Each cloud of rows lies close to a flat space through zero, with a little noise off it, and is much wider in some directions of that space than in others. After each cloud: how many dimensions does that space have?

[[-15  17  -7  21   9 -38  13  -9   2  28 -20   6   6  -6  10  -9   4 -15
  -14]
 [ 34 -11  48  -3  -8  -2  32  14  -8 -45  39  15  27  35  10  23  -1  16
   38]
 [ 10  -9 -34 -28  38  31  -6   0  37   8  16  10  -1  14 -11 -25 -16 -26
   -9]
 [-18  13 -16   4  17 -10  -5  -6 -11  22 -15  -7   1  11  -9 -27 -14 -12
  -18]
 [ 16  -4  -6  -8  -6  -6  10  -4  -7  -2  -3   1 -13 -14  18   4   3  17
  -12]
 [-13  -5  33   6  -7 -13  -8  -1  -6   7  -9  -5   2   1 -21  -4 -18  21
   -3]
 [-15   4  17  21  -4  -9 -10   4  -9   0  -3  -9  15   4  -5   1   3  -9
   16]
 [ 17   0  15  -2  15  -8  33   0  16  -9  28  21  28  25  13   3  -3 -13
   18]
 [ 13 -13 -23 -12  12  31 -17   3  24  -3   9  -3  -8   2   4 -12   8  -9
   -4]
 [ 17  -5  43 -13  22 -39  30  14  45  -4  10  37   1  15 -39   5 -19   7
    1]
 [ -3  -1  32 -16  20 -29  14  10  35   4  -1  28  -4   4 -54   2 -29   4
   -1]
 [ 57 -15  49 -28   6 -19  50  15  23 -37  35  36   1  33  -5  12 -11  36
    3]
 [ 20  -8  26   0   3 -26  19   5  -7 -18   8   5  10  -8   6  15  -9  11
   22]
 [ 34 -19  48 -30 -19  18  13  16 -14 -45  29   8  -7  29 -22  15 -17  52
   12]
 [-11  -1 -21   1 -23  38 -28  -1 -32 -14  -2 -27  -5 -17  12  14  13   0
   16]
 [  8 -11 -15 -18   2  26 -18   1  16   0   0  -3 -19  -5  -9  -8  -2   8
  -15]
 [ 19  -7   6  -7 -36  37  -4   7 -14 -30  16  -6 -12  11  16  18  26  28
    1]
 [ -4  -3 -14  -6  23  -1   0  -8  23  23   0   6   4   1  -2 -19 -15 -15
  -13]
 [-37  22 -21  24  18 -37   2 -10  15  40 -26   7  10 -26  -5  -1   1 -42
   -1]
 [  9 -12  26 -14   9   0   6   6  26  -5  13  16   2  13 -25   0 -15  10
    3]
 [ -1   5   0   0  -4 -14  10  -6 -14   6  -8  -1  -4  -9   7   3  -6   9
   -9]]
 | 9

[[ -7   0  -8   8  13  13 -15 -28   1  30   2   3   4 -12  -4  29  -2  11
  -11]
 [ 18  12 -10  -6  -2 -16  -2  34   5 -22  -1  -2   5  11  -3  -7  -1   3
  -25]
 [ 17  18 -18  15   8   3 -17 -17   7  18 -16  23  17  29  19  21 -23  19
  -19]
 [ -3  23   5 -18  15  10  10   4  17 -57   9   2  -2  -7 -19   4  -8 -20
  -13]
 [  4 -18  19  -8 -18  23 -22   5  -6 -15 -36  28   8   9  -7   6   4  -9
   -7]
 [ -8   8 -10  -1  13  -2  13   7   9   2  -1 -17  -8 -17  -3  -2   5  -3
   -1]
 [ 21  22  -9  11  -1   6  24   4   8 -10 -25   4  -1  13  20 -16  -6 -20
   21]
 [-11 -10   0  -8  14  30  -7 -24   8  27 -11  18 -16  -5   4  17   5 -16
    5]
 [  9 -15  -9 -17  -6   9  -2  27   1 -11 -24   6  -2   8   1   5   6  -6
   -9]
 [ -4 -21 -16  11 -10  -9  11  -2 -23   9  -6 -19  11   8  14   8 -10  16
   13]
 [-14  -8  13  -9  -5  -9 -21  29   8  -2 -28   9  -2  16  11 -14  -3  19
  -22]
 [ 17  20   9  -1 -16  -2 -12  35  17  -5 -31  30  12  31  10 -32 -13  19
  -29]
 [ -5  23   6  -3   7   6   4  19  18 -22 -11  -8  -3 -22 -21 -11   2  -9
  -29]
 [ 21  -9 -11   8  14 -26 -36 -17  -6  26  16   0  -8   3  16  31  29  -4
   17]
 [ -8  -7   9 -21  -7  -9  11  26   7 -16  19  -6  -3 -13 -12 -23  21   8
   20]
 [-13 -13   1 -23  13   3 -33  11  19   9 -11  15  -5 -10  -3  18  24  19
   -4]
 [-10 -13  -7   5 -17 -13  36  13 -25 -10  18 -29   5  13   0 -20 -29   7
  -12]
 [-19   6  12  21   8  20   5 -39   3  21  -8  -4  -8 -22   0   4  -2 -16
   13]
 [-12 -18  -9  -7  12  18  -7 -12   2  21 -12   0 -10 -12   2  22   9  -6
    5]
 [ 12  23 -10  27  13  -1  -7 -35   3  10 -12   7  12   6  20  20 -11   3
   13]
 [ 10  10  -4 -19   2  10 -19  13  17 -20  -3  26  26   0 -20  16   5  29
  -17]]
 | 11

[[ -7  14  -4   8   2   2  -2  -8  -1  -5   2  -9  -5   6  -4  -7   4   6
   -5]
 [  1  -2  12   1   0  14 -15  -2   2  -1   1   1  11   2  -5   1  -1  10
   -5]
 [ -8   1 -15 -14  -3  13 -19  -3  16  10 -17 -16  -6   8  -2 -12  -6  17
   -8]
 [ -6  -9   5  -2  -1   6   0  11  -8   6   6   6   1  -5   0  -3   5  -4
   -5]
 [  3   7   0   6  -4  -5   5  -1 -19   3  -5  -8  -8   4  -2   4   2   5
    6]
 [ -7  -1   1   7 -10  -6  -3   8  13  -5  -3  -1  13  -2  16  16 -10   5
    3]
 [-21  -5 -10   2 -22  -1   3  -6  14   2   5   5   6 -21  13  16  12  -4
   -7]
 [ 12  -2   9  12  19   9   8 -33   4  -1   3  -6 -18  -4  17 -12   8 -15
    6]
 [  2  13  16  -2   2  -7  13  -4   3 -17 -15  15  16 -15 -10   9  11  -6
    0]
 [ -6 -13   9   2  -5 -12  -9  -4   5  12  -6  13  -3   4   5  12  -5   1
    1]
 [  2  14   2  -4  -7  15   4   8   1  -4  -8   0   9   4 -15  -2  -3  -3
   12]
 [  3  -3 -13   1  15  13 -17 -10  10  12  16  -7  -6   8  -5  -8  -9  -2
   -3]
 [ -1   1 -11   3 -12   3  -3 -37  30  -3 -14  -8 -16  -2  19  -2   5   5
    2]
 [ -7   1  12  -6   6  -5  -1  -1   4 -11  -7   1   0   0  11 -12  -2  14
   -2]
 [ -5   7  -5   3  -7  -4 -10   1  10  -8  -7   6  14   7  -4  -5   0  -4
    2]
 [  7  -1  -1   0 -15  -7   6  -5  -2   2   3  15 -10 -16   8  13   3 -11
   -4]
 [ 19  -8  10   5  14 -11  -2   2  -9   5   1  -3  -5  15  -4   1  -9  -3
    0]
 [  3   5  16   1  -9 -12   2 -14   8 -18  -8   1   0   0   5   4   3  -1
  -13]
 [ 14  -3  17  -9  -5 -20  12  13  -8   6 -16   0   4  -5  -1   6   3   3
   11]
 [  0 -13  -8  -8  -5   2  -2  14   3  20 -11  11 -15   8 -18  -4   7  10
   -2]
 [ -5  14   3   7   5   5 -11 -20  33  -8  -3   4  -8   4   8 -10  -4   2
   -8]]
 | 17

[[ -1   8  -7 -13   8  -4  24 -11   8  -4  18  -1  11 -15   8   8 -13  11
    2]
 [ 11  -5   9   3   4  -4  -2   4 -13  -4  -6  -8  -6  -1  -8  -4   4  -3
   11]
 [ 14 -23   9  23  10  -2 -31   1  -3   8 -11   0  -9 -14   5 -26  24 -21
    5]
 [ 21  -8   5  11   5   2 -32   0   3  10   6   2  13 -32   3 -29  13 -19
   -1]
 [ 17 -12  27 -14  38  -5  12  -9 -25 -25  -6 -24 -27  -9   1   6  10  -9
   20]
 [-10  -6  -4   2   6   7 -10 -18   6 -11 -14   7 -17   9   8  -3   1 -19
   -1]
 [  0 -11   5  25  -2  -7   0  -5  -3   3  -3   1 -23 -10   8  -8  18   4
    6]
 [ -9  -4  -3   1  -2   4  -8   4   5   4  -9   4  -3  18   2  -1   3  -6
   -7]
 [ -7  -7   8  10   4   4  -9 -11  -1  -5  -6   3 -26   1  10  -2  17  -7
   -5]
 [  1 -18 -15  17  -2  -1 -32   2  13  11 -19  12  10  10   2 -24   0 -25
    2]
 [ 19 -19  13  20  14  -6 -20  -8 -13  -9 -15  -6 -21 -16   0 -19  16 -22
   19]
 [  8   6  -7   4  -9   4 -15  -6   8   6   9  10  15 -20   0 -16  -3  -8
   -3]
 [  5  -1   4  -3   0   7 -20   4   3   8   4   1   9  -6   2 -10   9  -8
  -12]
 [-11   2  -8  -1 -11  10 -19   7   8   6 -12  10   8  24  -3  -1  -4 -11
  -13]
 [ 10   0  18  -3  10   5  -5 -10 -15 -14  -3  -8 -20  -9  -2   1   9  -9
    6]
 [-20  13  -8  13 -31   7  -1  -5   6   0  -3  17 -15  17  -2   9  -1  10
  -10]
 [ -2 -13   9  22 -11   2 -23  10 -13   3 -25   1 -26  25  -9  -5  18  -9
    1]
 [ -7   6 -18  -9   3 -17  42  12  11  14  20  -4  33  -3   6  13 -20  33
    3]
 [ -1   8   2   0  -5   1   6 -11  -3  -9   6   3 -10 -10  -1   5  -3   3
    3]
 [ 10   8  -2 -25  -2  11 -23  12  -3   2  -8  -3  26  17 -18  -4 -14 -19
   -6]
 [  3  -2  28  -7  17  10  -4 -16 -15 -20   0  -9 -36 -10   7   7  23  -7
   -2]]
 | 7

[[  3   1  -6  10 -15   4 -15  25 -12 -16  -6   8   2  -5 -21 -15  -7  17
   16]
 [ -5   5  -5   9 -10   4  -6 -13  -2  -4   6  -5   4  21   6  -9  -6   1
   -1]
 [ -2  -5 -16 -21  -3  17  25  -6  -2  -1  -9   0  -4  -8  15  18  -5  -7
  -21]
 [ -4  -5 -22 -19  -9  20  18   5 -10  -8  -7  -2   0  -4   5  10  -7   0
  -14]
 [  5   7  19  31  -4 -20 -32   9   1  -5   9   1   3  13 -23 -25   2  12
   29]
 [  1   3  -1  10  -9   1 -11   5  -3  -7   3   2   4   5  -8 -10  -3   8
    9]
 [  0 -10 -10 -21   6  10  21  14  -5   0 -13   6  -4 -25   1  16   3  -2
  -11]
 [  0  -2  -4  -6   3   2   4  10  -2   0  -8   5  -1 -10  -3   4   2   1
   -1]
 [ -1   0  -5  -1  -6   8  -2   8  -8  -5  -2   2  -1  -3  -6  -3  -4   4
    3]
 [  6   4  43  41  18 -47 -38   6  15  12  13   4   1   3 -25 -23  15   5
   40]
 [  3   2  -8  15 -18   8 -21  23 -15 -20   0   7   4   7 -21 -20  -8  17
   22]
 [  4   1  26  10  20 -28 -11   0  15  16   5   3  -5 -10  -2  -1  16  -3
   11]
 [  1   5  11  15  -1  -8 -17   0   2   0   5  -2   1   6  -8 -13   2   4
   13]
 [ -7   0 -10 -17   1  10  19 -20   2   8   2  -9   0   6  22  14  -4 -11
  -20]
 [ -5  -3 -13 -23   1  15  23 -13   4   6  -3  -4  -3  -1  18  17  -2 -11
  -25]
 [ -1   5  13   8  11 -11  -4 -19  11  12  11  -8   1  14   8  -2   4  -7
    2]
 [ -1 -13 -13 -48  17  14  48  -8   7  16 -14  -1 -10 -32  28  41  10 -21
  -36]
 [  9   1  -9  21 -26   7 -27  46 -23 -34  -6  14   7  -8 -36 -28 -10  28
   31]
 [ -1  16  33  46   2 -34 -44 -18  12   9  25  -9   6  34 -11 -32   1   5
   34]
 [ -3  -5  11 -17  23 -13  22 -16  17  23  -2  -1  -8 -12  17  23  13 -21
  -20]
 [ -7   0 -17 -24   0  19  27 -25   2   8  -3  -9  -2   7  26  18  -4 -15
  -30]]
 | 3

[[ 10  -3 -10   6  15   4  -3 -10   4  11  -7  31 -10  12   7  -4  -4  10
   16]
 [  8  -4   8 -24 -10  -8  -9   3 -21   6   7  -1  16  -3 -23  20  -4   3
   -7]
 [  5  -1  17  19  15  -4   0  -6  -9  -5 -17  26   8   3 -13   9  12 -16
    9]
 [  4   1  -2  13   2  10   3  -3  -8 -15   0  14  34 -16   5  22  10 -10
   -6]
 [-21  -1   5 -12   4  13 -13   4 -11   5  -9 -30 -11   6 -17 -21  -7  14
    7]
 [ 10  -2  -2 -20 -25  -3   3   6   2   9   4   8  -3   6  -3  18  -6  23
   -2]
 [ -9   1  -1 -11  -1   1  -1   5  -9  -4   4 -22   8  -3  -2   5  -1  -5
   -9]
 [ 11 -17   7  -3  17 -12   5  -4   8   1  -3  34 -10   8   3 -23   5  21
    6]
 [ -8  -3   5 -17  -6  -4  10   6 -10  -3   5 -25   2   7  15   3  -2   3
  -14]
 [ 20 -12  14   8  -5 -11  -2  -4 -22  -4   7   8   6   4  -9  -1  -1  -7
   -9]
 [ -7   9  10  -5  14   0 -16   0 -14  10   5  -3   9 -16 -13   2   7 -25
    6]
 [  3  -5 -10  16  10   2   7 -15  -2 -13 -14  -4   3  16  17   6  -4 -11
   -3]
 [  7  10   0  23  -8  12 -20  -1   4   5  -2  24  11 -21 -37  12   5  -9
   18]
 [ -6  -4  -7  -6  -6   1 -10   7  -4   2  -9  -3 -13  -9   3  -6   2  -5
   -2]
 [-22  11   5 -26 -18  -1  -5  11   2   1  -1 -36   4 -17  -6  12   4 -11
   -8]
 [ -2   8   1   3 -15  -7   2  12   5   6  -1   1 -20  -7  15   1   7 -17
   -2]
 [ -7   6 -28  13  27  -4   6   6   2 -12   2   5   0   1  17  14   2 -31
   -4]
 [  5  -7   8   0  23   3  17   3   4   5  20  22   3  12   5 -22   1  38
    8]
 [-13   4  15 -14   0   5  -4   3 -15   0  -3 -13  20 -14  -1   9   9  -8
   -5]
 [-18  17  -4  -2  10  14  -3   6  14   7   3  -8  -1  -2 -12   2  -1   4
   15]
 [ -1   3  14  -2   6   9   3 -15   4   6   0  -4   9   9  -1  -8  -3  16
    9]]
 | 12
